The rows come from 4 hidden closed curves, with some noise, and rows from the same curve form a group. Each curve winds through 8 dimensions. The rows are also pushed far along 5 directions, which tell nothing about the answers.
In the rows, zero is written as 100.
Known rows, each followed by its group:
113, 104, 86, 101, 104, 146, 109, 120, 81, 152, 131, 79, 97, 72, 36, 67, 97, 100, 99
j_601
72, 87, 148, 92, 79, 87, 83, 95, 91, 66, 92, 150, 109, 111, 104, 108, 39, 131, 128
j_601
115, 78, 94, 92, 85, 83, 107, 115, 153, 123, 90, 88, 107, 104, 117, 117, 105, 103, 56
j_601
85, 56, 106, 86, 83, 108, 105, 110, 148, 132, 132, 115, 94, 103, 91, 84, 74, 135, 118
j_601
90, 87, 116, 96, 111, 77, 88, 106, 92, 104, 72, 116, 105, 108, 140, 128, 89, 98, 66
j_836
87, 101, 114, 118, 112, 91, 92, 92, 98, 75, 79, 104, 93, 118, 150, 96, 100, 91, 106
j_880
103, 82, 111, 117, 83, 114, 99, 111, 76, 102, 111, 101, 96, 83, 84, 47, 107, 95, 102
j_880
56, 123, 124, 120, 103, 81, 84, 127, 78, 108, 104, 142, 93, 92, 101, 103, 71, 92, 100
j_627
129, 81, 100, 137, 83, 88, 104, 113, 145, 88, 112, 92, 88, 89, 141, 87, 128, 90, 63
j_836
92, 105, 94, 96, 107, 60, 82, 91, 116, 60, 80, 113, 80, 115, 150, 126, 90, 95, 109
j_880
83, 106, 98, 112, 75, 97, 88, 132, 96, 131, 108, 114, 111, 86, 83, 100, 91, 87, 58
j_627
124, 92, 69, 125, 113, 120, 102, 96, 146, 104, 125, 74, 63, 114, 131, 84, 135, 91, 107
j_627
109, 72, 107, 96, 92, 110, 114, 110, 145, 133, 136, 118, 104, 82, 94, 98, 85, 121, 90
j_880
98, 135, 80, 112, 99, 102, 92, 99, 78, 72, 83, 77, 110, 105, 108, 87, 126, 52, 96
j_880
89, 97, 65, 55, 89, 113, 96, 79, 90, 126, 106, 105, 108, 80, 75, 124, 86, 113, 73
j_627
101, 110, 119, 93, 126, 97, 116, 93, 100, 96, 104, 110, 115, 110, 108, 132, 86, 116, 134
j_627
101, 98, 104, 118, 111, 73, 89, 70, 104, 36, 82, 121, 82, 130, 176, 123, 115, 100, 117
j_880
90, 110, 123, 69, 136, 158, 129, 59, 93, 113, 106, 88, 121, 106, 65, 109, 80, 145, 139
j_601
73, 93, 95, 122, 71, 83, 69, 136, 94, 108, 117, 126, 84, 79, 100, 74, 85, 78, 76
j_836
126, 105, 53, 92, 98, 98, 89, 101, 100, 103, 107, 72, 89, 84, 89, 116, 133, 76, 66
j_880
91, 113, 106, 116, 115, 110, 122, 100, 111, 109, 126, 103, 100, 99, 96, 91, 110, 116, 141
j_880
76, 103, 132, 101, 93, 90, 81, 107, 71, 100, 89, 155, 111, 99, 101, 118, 58, 108, 80
j_627
86, 147, 83, 111, 102, 129, 92, 108, 70, 117, 98, 85, 82, 78, 46, 71, 95, 75, 75
j_601
65, 144, 81, 95, 106, 121, 74, 76, 37, 73, 84, 109, 103, 98, 98, 101, 91, 74, 107
j_836
95, 99, 85, 109, 88, 99, 84, 104, 88, 71, 108, 92, 95, 97, 97, 64, 118, 67, 114
j_836
80, 103, 112, 135, 85, 39, 83, 117, 132, 54, 75, 114, 75, 121, 160, 100, 100, 81, 94
j_836
96, 94, 124, 91, 99, 90, 87, 97, 79, 73, 102, 132, 107, 88, 100, 112, 77, 103, 99
j_601
136, 104, 99, 116, 104, 107, 106, 80, 117, 57, 86, 71, 93, 123, 124, 99, 120, 92, 115
j_601
107, 74, 100, 100, 70, 90, 93, 128, 85, 120, 113, 121, 90, 88, 65, 55, 90, 89, 104
j_601
84, 142, 76, 71, 109, 121, 112, 81, 80, 120, 62, 60, 119, 100, 71, 117, 99, 94, 76
j_836
89, 103, 104, 90, 89, 119, 119, 92, 95, 116, 96, 87, 134, 89, 93, 97, 100, 110, 81
j_836
98, 113, 100, 134, 108, 94, 85, 95, 106, 65, 81, 89, 62, 119, 131, 69, 112, 74, 107
j_880
73, 128, 113, 91, 109, 129, 104, 78, 65, 100, 89, 105, 96, 107, 64, 85, 67, 115, 134
j_880
85, 104, 122, 107, 114, 72, 69, 86, 79, 49, 67, 126, 82, 129, 144, 125, 91, 93, 105
j_627
74, 93, 120, 136, 111, 102, 87, 116, 110, 86, 106, 90, 84, 118, 130, 53, 111, 79, 133
j_836
77, 120, 116, 92, 136, 110, 122, 80, 109, 114, 106, 114, 101, 122, 106, 127, 77, 135, 154
j_627
99, 88, 122, 127, 92, 122, 112, 131, 86, 124, 140, 111, 112, 77, 67, 45, 103, 92, 120
j_627
65, 126, 119, 101, 95, 104, 101, 118, 64, 127, 92, 105, 118, 90, 50, 83, 80, 96, 105
j_601
113, 92, 75, 100, 89, 88, 78, 112, 87, 104, 77, 80, 94, 104, 112, 100, 121, 70, 65
j_836
95, 75, 105, 92, 101, 89, 111, 104, 144, 112, 119, 108, 106, 94, 121, 114, 91, 119, 98
j_601
63, 118, 110, 95, 112, 109, 98, 74, 73, 80, 89, 111, 91, 107, 97, 87, 83, 113, 141
j_627
68, 108, 116, 107, 89, 58, 73, 122, 84, 90, 94, 147, 108, 94, 118, 131, 78, 85, 74
j_880
119, 113, 58, 80, 94, 132, 100, 83, 77, 102, 92, 62, 116, 84, 80, 93, 119, 74, 70
j_880
90, 117, 109, 124, 78, 63, 91, 124, 107, 85, 86, 124, 106, 95, 124, 108, 95, 77, 62
j_627
87, 129, 107, 121, 102, 125, 92, 106, 86, 100, 101, 91, 83, 92, 69, 70, 91, 90, 98
j_601
108, 104, 104, 109, 111, 90, 86, 119, 89, 110, 87, 98, 85, 97, 95, 104, 103, 79, 71
j_601
100, 122, 103, 123, 113, 92, 103, 91, 81, 65, 83, 94, 75, 115, 110, 73, 117, 84, 128
j_836
90, 101, 116, 122, 106, 119, 118, 114, 89, 136, 121, 102, 109, 107, 75, 62, 113, 106, 137
j_627
83, 115, 96, 55, 100, 123, 91, 84, 46, 115, 79, 104, 106, 81, 45, 111, 58, 114, 90
j_880
125, 93, 60, 94, 82, 126, 95, 87, 119, 104, 89, 64, 101, 96, 117, 92, 121, 79, 49
j_836
94, 137, 86, 66, 104, 114, 97, 76, 56, 91, 78, 97, 107, 100, 45, 117, 82, 100, 109
j_601
86, 96, 115, 125, 75, 119, 115, 128, 85, 123, 123, 91, 120, 69, 65, 35, 113, 89, 95
j_836
98, 125, 66, 108, 106, 107, 110, 92, 88, 95, 114, 78, 100, 83, 101, 89, 135, 79, 103
j_836
82, 95, 128, 128, 88, 56, 70, 120, 115, 58, 102, 138, 73, 106, 133, 99, 70, 95, 105
j_601
105, 117, 77, 90, 126, 87, 113, 65, 133, 78, 74, 79, 99, 143, 152, 148, 125, 108, 128
j_627
97, 131, 57, 79, 112, 137, 95, 62, 85, 104, 95, 81, 92, 103, 83, 119, 106, 101, 100
j_880
85, 81, 97, 52, 84, 95, 93, 82, 86, 117, 92, 135, 118, 90, 86, 132, 69, 130, 79
j_627
105, 78, 125, 152, 92, 60, 105, 128, 144, 85, 100, 107, 85, 122, 152, 67, 132, 87, 104
j_627
89, 87, 92, 114, 81, 108, 106, 125, 105, 141, 121, 95, 87, 92, 83, 59, 100, 105, 108
j_836
93, 107, 134, 126, 120, 117, 116, 86, 66, 80, 98, 100, 87, 111, 98, 62, 107, 114, 151
j_880

New rows, each followed by its group:
125, 117, 90, 91, 120, 98, 129, 65, 147, 86, 80, 83, 111, 128, 146, 152, 114, 118, 98
j_627
80, 153, 115, 116, 113, 113, 92, 77, 57, 53, 81, 112, 103, 118, 102, 107, 83, 89, 135
j_627
99, 62, 132, 138, 89, 65, 103, 129, 130, 73, 102, 95, 82, 111, 126, 38, 119, 86, 124
j_836
106, 78, 88, 86, 62, 92, 93, 138, 106, 127, 107, 89, 92, 61, 62, 72, 86, 88, 47
j_880
64, 124, 101, 101, 101, 92, 65, 95, 77, 62, 80, 108, 101, 113, 118, 108, 84, 72, 110
j_836
124, 121, 76, 131, 91, 73, 89, 122, 83, 72, 94, 79, 80, 98, 95, 62, 146, 43, 93
j_601
94, 123, 77, 108, 124, 92, 81, 91, 75, 81, 97, 100, 75, 114, 111, 98, 131, 72, 123
j_627
119, 105, 80, 93, 109, 109, 94, 78, 99, 80, 81, 76, 74, 105, 103, 102, 113, 96, 88
j_880
127, 75, 95, 118, 112, 95, 102, 119, 117, 118, 107, 78, 83, 97, 125, 80, 133, 84, 75
j_836
91, 111, 104, 135, 94, 66, 83, 131, 110, 87, 82, 95, 82, 111, 118, 83, 119, 62, 79
j_601
103, 80, 98, 106, 95, 88, 97, 120, 98, 102, 122, 90, 88, 79, 80, 69, 116, 90, 103
j_627
119, 72, 82, 92, 119, 113, 120, 73, 139, 91, 104, 60, 85, 114, 129, 89, 132, 114, 121
j_627
119, 52, 76, 82, 72, 85, 110, 108, 148, 133, 108, 87, 108, 94, 103, 99, 124, 113, 63
j_627
94, 78, 78, 113, 91, 71, 72, 118, 110, 84, 99, 88, 82, 92, 131, 85, 129, 66, 72
j_627
91, 83, 93, 66, 88, 112, 122, 89, 121, 148, 101, 98, 113, 105, 95, 121, 70, 147, 104
j_836
119, 86, 83, 149, 82, 94, 108, 113, 130, 87, 115, 88, 84, 104, 143, 56, 143, 83, 101
j_836
68, 103, 115, 125, 111, 96, 88, 95, 108, 78, 102, 113, 71, 130, 117, 65, 97, 96, 148
j_601
113, 127, 100, 106, 98, 91, 100, 103, 72, 84, 78, 93, 95, 103, 74, 99, 99, 85, 101
j_601
115, 80, 74, 63, 76, 120, 93, 94, 103, 139, 93, 82, 106, 85, 72, 114, 90, 117, 43
j_880
118, 95, 80, 90, 100, 92, 76, 90, 95, 83, 78, 92, 88, 97, 109, 122, 116, 84, 49
j_627
115, 81, 98, 86, 97, 125, 108, 103, 118, 136, 138, 113, 102, 84, 70, 99, 91, 117, 101
j_880
125, 102, 85, 114, 99, 120, 122, 90, 139, 109, 114, 72, 104, 112, 96, 98, 129, 108, 108
j_880
100, 126, 56, 112, 114, 106, 83, 87, 77, 84, 103, 85, 71, 104, 101, 83, 142, 59, 106
j_627
106, 111, 95, 92, 119, 136, 129, 87, 122, 133, 115, 81, 81, 107, 64, 79, 92, 129, 142
j_601
82, 110, 109, 128, 96, 72, 80, 94, 121, 47, 94, 129, 96, 136, 167, 102, 100, 75, 133
j_880
82, 146, 78, 95, 117, 100, 68, 70, 35, 60, 65, 102, 90, 104, 100, 107, 117, 64, 93
j_627
115, 95, 94, 81, 106, 135, 114, 72, 84, 104, 96, 79, 110, 98, 89, 91, 105, 115, 107
j_880
94, 97, 124, 133, 119, 118, 119, 103, 121, 101, 116, 89, 83, 107, 99, 43, 121, 98, 132
j_601
123, 98, 53, 105, 100, 105, 93, 91, 138, 92, 111, 74, 65, 99, 116, 90, 131, 83, 91
j_880
126, 96, 97, 94, 93, 120, 102, 113, 60, 124, 109, 93, 99, 84, 38, 67, 103, 88, 104
j_601
49, 75, 108, 99, 62, 67, 70, 135, 76, 110, 104, 135, 99, 71, 92, 70, 76, 89, 71
j_627
96, 87, 115, 66, 101, 90, 112, 90, 92, 95, 103, 119, 122, 90, 81, 120, 73, 130, 120
j_627
113, 121, 93, 73, 118, 127, 107, 69, 99, 109, 86, 104, 111, 105, 101, 151, 85, 119, 77
j_627
112, 82, 129, 136, 106, 85, 99, 104, 113, 62, 106, 110, 77, 116, 120, 52, 123, 86, 133
j_601
127, 91, 89, 102, 126, 113, 104, 77, 118, 87, 92, 62, 81, 126, 111, 108, 135, 108, 117
j_627
95, 94, 139, 142, 103, 79, 98, 113, 113, 70, 104, 122, 90, 108, 139, 84, 104, 99, 114
j_836
115, 109, 97, 109, 121, 92, 106, 81, 109, 70, 67, 66, 76, 124, 124, 102, 120, 101, 116
j_880
121, 56, 96, 102, 90, 77, 107, 113, 144, 93, 121, 96, 86, 100, 118, 77, 119, 100, 109
j_836
86, 106, 93, 97, 82, 83, 68, 101, 63, 75, 68, 112, 110, 94, 128, 103, 94, 64, 53
j_880
128, 102, 79, 96, 130, 104, 128, 80, 140, 108, 94, 56, 93, 123, 112, 119, 144, 107, 113
j_627
86, 139, 84, 85, 110, 103, 88, 72, 57, 69, 72, 106, 87, 115, 84, 101, 92, 85, 128
j_601
67, 101, 126, 116, 90, 72, 103, 114, 92, 88, 108, 127, 84, 99, 89, 75, 69, 120, 144
j_880
72, 89, 136, 104, 102, 84, 103, 106, 91, 117, 93, 137, 121, 121, 113, 106, 82, 117, 122
j_627
87, 107, 109, 115, 102, 69, 76, 95, 87, 59, 63, 93, 85, 119, 127, 104, 116, 84, 88
j_627
104, 44, 113, 72, 100, 88, 123, 92, 142, 135, 116, 109, 109, 121, 106, 117, 97, 153, 136
j_627
101, 74, 126, 87, 126, 108, 109, 91, 129, 109, 109, 106, 100, 122, 116, 128, 76, 139, 134
j_601
70, 111, 116, 98, 102, 78, 88, 111, 73, 100, 107, 139, 92, 92, 79, 102, 73, 108, 119
j_627
107, 76, 135, 83, 117, 132, 116, 85, 113, 118, 102, 100, 111, 119, 83, 103, 74, 141, 132
j_601
91, 112, 96, 113, 119, 87, 92, 101, 92, 88, 101, 109, 72, 123, 109, 87, 102, 88, 148
j_601
67, 94, 118, 70, 115, 109, 116, 58, 101, 91, 97, 120, 103, 121, 106, 110, 66, 153, 162
j_627
91, 92, 136, 110, 112, 67, 103, 104, 119, 84, 92, 127, 86, 110, 125, 102, 86, 111, 108
j_601
79, 91, 126, 94, 117, 123, 114, 85, 114, 99, 104, 92, 115, 117, 104, 77, 87, 116, 142
j_836
86, 122, 118, 100, 104, 92, 116, 105, 69, 99, 96, 113, 108, 102, 69, 82, 85, 108, 151
j_601
102, 116, 79, 104, 135, 112, 119, 82, 104, 100, 102, 67, 95, 113, 119, 89, 142, 87, 132
j_627
106, 124, 100, 67, 91, 141, 109, 78, 57, 108, 93, 88, 129, 85, 34, 109, 73, 119, 105
j_601
